There are 3 ways to turn a row about zero (a turn may also mirror it). The second row of each pair is the first, turned, with some noise. The first 30 pairs use one turn. New pairs use 3 turns, one after the other, and a turn may come again.
Known pairs, each followed by its turns in order:
[-11 -12   1   1  -3  -3   2   7 -27]
[ -1  -7   6 -22  -8  -2  -6  15  14] -> M

[  1   1  15   0  -4 -17  -1   3   4]
[-16   2   8  -2  -4  -3  13  -8   4] -> M

[ 5 -1 -9 27  2 -2 -3  0 17]
[-15 -15  -2   3  -2 -13 -16  -4  17] -> G

[ -3   0  21   1  13  21 -19   2  -1]
[ 11  11 -26  -7   0 -16   8  -5   8] -> M

[-3 11  2 -6  0 -1 -4  4 -5]
[ 3 -1  3 -8  6 -1  9 -3 -4] -> G

[  0  23  -1  -2  -6  -6   5 -24  -4]
[ -8  -4  -3   8  -1  10  19  17 -19] -> M

[  1   0 -10 -12  -1   6  27 -17   5]
[ -1   1   8   4 -14  31   1  -1  10] -> G

[-10   4  -7  -5 -17   9   2  -1   0]
[-8  8 18  0  0  5  5  7 -1] -> G

[-15   9   4  -4  -6  -8   1   0   2]
[ 4 -3 11  6 12  2  9 -1 -1] -> G

[ 0  6 -8  4  2 10  1  6 26]
[ 12   2  -3  17   3   9  -3 -17  -3] -> M

[  2 -13  -3  -5  -3  10  -2   8  17]
[-12  18  -4   8  -5  -3  -3  -7   8] -> G

[  6 -11  18  -2 -19  -8  14  17  -3]
[-21   6  -6 -12  20  -5   5  -3 -15] -> Y

[ 8 -9  9  7  2 -1  0  0  2]
[-10   3  -2  -8   1  -6   1   1   9] -> Y

[ 2  6 -3  8 -4 -7 -1  4  3]
[ -7 -10   0   0   5  -3  -1  -1   0] -> G

[ -5  -5   0  -6 -22   5   3   5  10]
[-18  11  10  12  -1   0   8   0  -2] -> G

[ -1  -2  -5   8  20  -1 -10   5  -2]
[ 12  -1  -6  -5 -13 -13   2   6   8] -> Y

[-27 -10   4   5 -12  -5  -4   0   1]
[  4  18 -19   4   9  12  -8   7  -3] -> Y

[-17  -1  15   3  -9   1  12  23 -12]
[  2   3 -17 -17  19   6   9   7 -18] -> Y

[-4  6  1  0 -7 12 12 20 -4]
[-13   6  -3  -4   2  -1  21  12   8] -> G

[ 7  2  9  7 -8 -4 13 10 16]
[-10 -11   2  15   1   4   4 -16  11] -> M

[-11 -11   2   5 -17  15  10  10  -9]
[ 2 -9 -6 -3 -5 11 -8  8 24] -> M

[ -2  -3  -1 -11  27   0 -12  -5 -10]
[ 13  10   1 -18  10 -17   2   3 -10] -> M

[-1 -9  3  1 -2 -2 -1  3  3]
[-6  4 -8  0  1 -2 -1  0  1] -> Y

[-13  -3   2  -7  -6  -8   7   5  -7]
[ 2  4  2  7 12  8  8  9 -3] -> G

[  2   2   1   9 -26  -2   3  -4  13]
[-20  -4   0   7  10  11 -17   6  -2] -> Y

[  2   7   4 -27 -26  -4  11   3  -2]
[-8  5 17 21  0  4  7 22 17] -> M

[-10 -13 -11   0   6   8   4   3  -4]
[ 12  -3   2 -11   5   7 -13   1   4] -> M

[  1  -1 -11   5   1   0   2 -14   0]
[ 5 -2  6 11  4 -2 -5  1 10] -> Y

[ -4  -1  -5  -3  -3   8   4 -12 -19]
[11  4  8  8 12  6 12  3  4] -> Y

[-18   5 -17  26   8  14   2  -3  10]
[ 17 -18 -17   8  -1   7 -13  14  16] -> Y

New pairs, each followed by its turns in order:
[ 22   2   9  -1   0 -23   7  -4   3]
[-11 -13  -2 -16  -3 -22  -1   1  10] -> M G Y

[ 13  -4  17   1   5  -5  -1  12 -10]
[  3   4  -1 -11   5 -21  -9   3   9] -> G Y Y

[  2  -7  16   6 -23   2  -1  -9   2]
[ -2 -11   9 -14  -6  -3 -13 -17  11] -> G G M

[ -3   0  11   5   1  -1 -17   0  13]
[-3 13 -3  2 -8 -9 12 -6 -8] -> G Y M

[-9 -3 -2  0  0  6 -7 -1 15]
[ -6   7   6   3 -12  10   4   4  -5] -> G Y Y

[ 5  7 -6  3 -2  4  4  5  3]
[  3   7   3  -1   3  -1  -1 -10   0] -> Y M G

[ -2   3  -2  -5   5  -6 -14  16   1]
[ 8  9 -7 -6  4  0  7 15  3] -> Y G G

[  4  20  -4  -2 -19  -3  -1  -8  -3]
[-13   3   4   4  11  18  -9 -12   0] -> Y M G

[ 0  4 -3  3  9 -1 11  0  6]
[-1 -4 12  4 -1 -7  2 -4  1] -> G G G

[  6  -5  15  24   1   4  12 -15   0]
[ 4  0  5 -6 29 -6 -6  6 15] -> G Y G

[ -4   4 -18  16   1  -1  12   0  10]
[  1  17  -3  -3  -8  -3   8  15 -14] -> Y M M

[ -9  -5  -4  18 -14  -9  -6  -5  -2]
[-23   2   0   8  -2   1  -1  12 -10] -> Y M M

[-16   6  24 -11  10  -5 -12 -21   0]
[  3  -2 -33  16 -15  -6   3   7   6] -> M M G

[ 3 -7 -3 16  3 -4 27 -6 -9]
[ 27 -10  -3  -9  -3  12  -2  -7  -7] -> Y M G

[  6  -3  14 -11  10  27  -3 -17   8]
[-13  -4  -5 -12  14  28 -15   5   4] -> Y G Y

[ -8  -8  -5  -7   0  -3  20 -19   3]
[-22  15   6  10  -9   3  -6   0   5] -> Y G Y

[-15  -2   6  -5   4  -4  -8  12  20]
[  3   1  -8   9 -22  -9  -6   1  12] -> Y M M

[-1  0  2  4 -2 14 -7 -3 -8]
[ -6   2  -6  -7   6   7 -12  -1  -3] -> G M Y

[ 2 18  1 -5 -6 -6 -6  3  0]
[  9 -11   5   5   3  -5  10   3   7] -> Y Y M

[  4   3 -14  11  -2   7   3   9   8]
[ -8  10   3  -5 -17  -3  -1   1   4] -> M G M

[  3  -4  23   0  -4   1 -16   9  13]
[  7 -12  -6   0   8 -11  24   1   8] -> Y G M

[ 3 -9 -9  6  8 -4 -4  4  7]
[-10  -2   2   2   1   2  -6  14  -4] -> G Y Y

[-14   1   6 -14   2   3  -7  -6  -3]
[-6  8  1 -3 11 -4 11  2 11] -> G Y M

[ -2   3  19 -10   8  17  -3 -17  -9]
[-23   0   7 -15   4  -4 -15   5 -10] -> M Y M

[-21   4 -25  -1  -8   7  -3 -10  -9]
[ -9  10 -28   2   0 -12   1 -13 -11] -> Y Y Y

[ 7  3  5 -1 10  4  3 -5  7]
[11 -3 -8 -6 -8  1 -1 -2 -1] -> G M M

[  3 -20  -1   0  -4  25   8  14  -7]
[ 14 -20  17 -16  -5  -4  -5  -4 -11] -> M M G

[ -5   2 -27 -13   1   2  -7   0  14]
[ -5  16 -20  -2   2  -9  -2  16 -10] -> Y G Y

[-11   5   4   0  -6   5  -3  -1   3]
[ 9  8  5 -4  1  3 -1 -8 -3] -> G Y G

[-2 -9  9  3  2  1  4 15  6]
[12 -8 -5 -6  2 -2  7  6 -8] -> M M M

[  4   1   3   5 -11   5  -4   2  -5]
[  2  -1 -10  -5   2   1   0   6   8] -> G G G

[ -2  -5   7  -3  12  -2 -15   6 -13]
[ 16 -10   6  -2  -4  -4   1   9 -14] -> M Y G

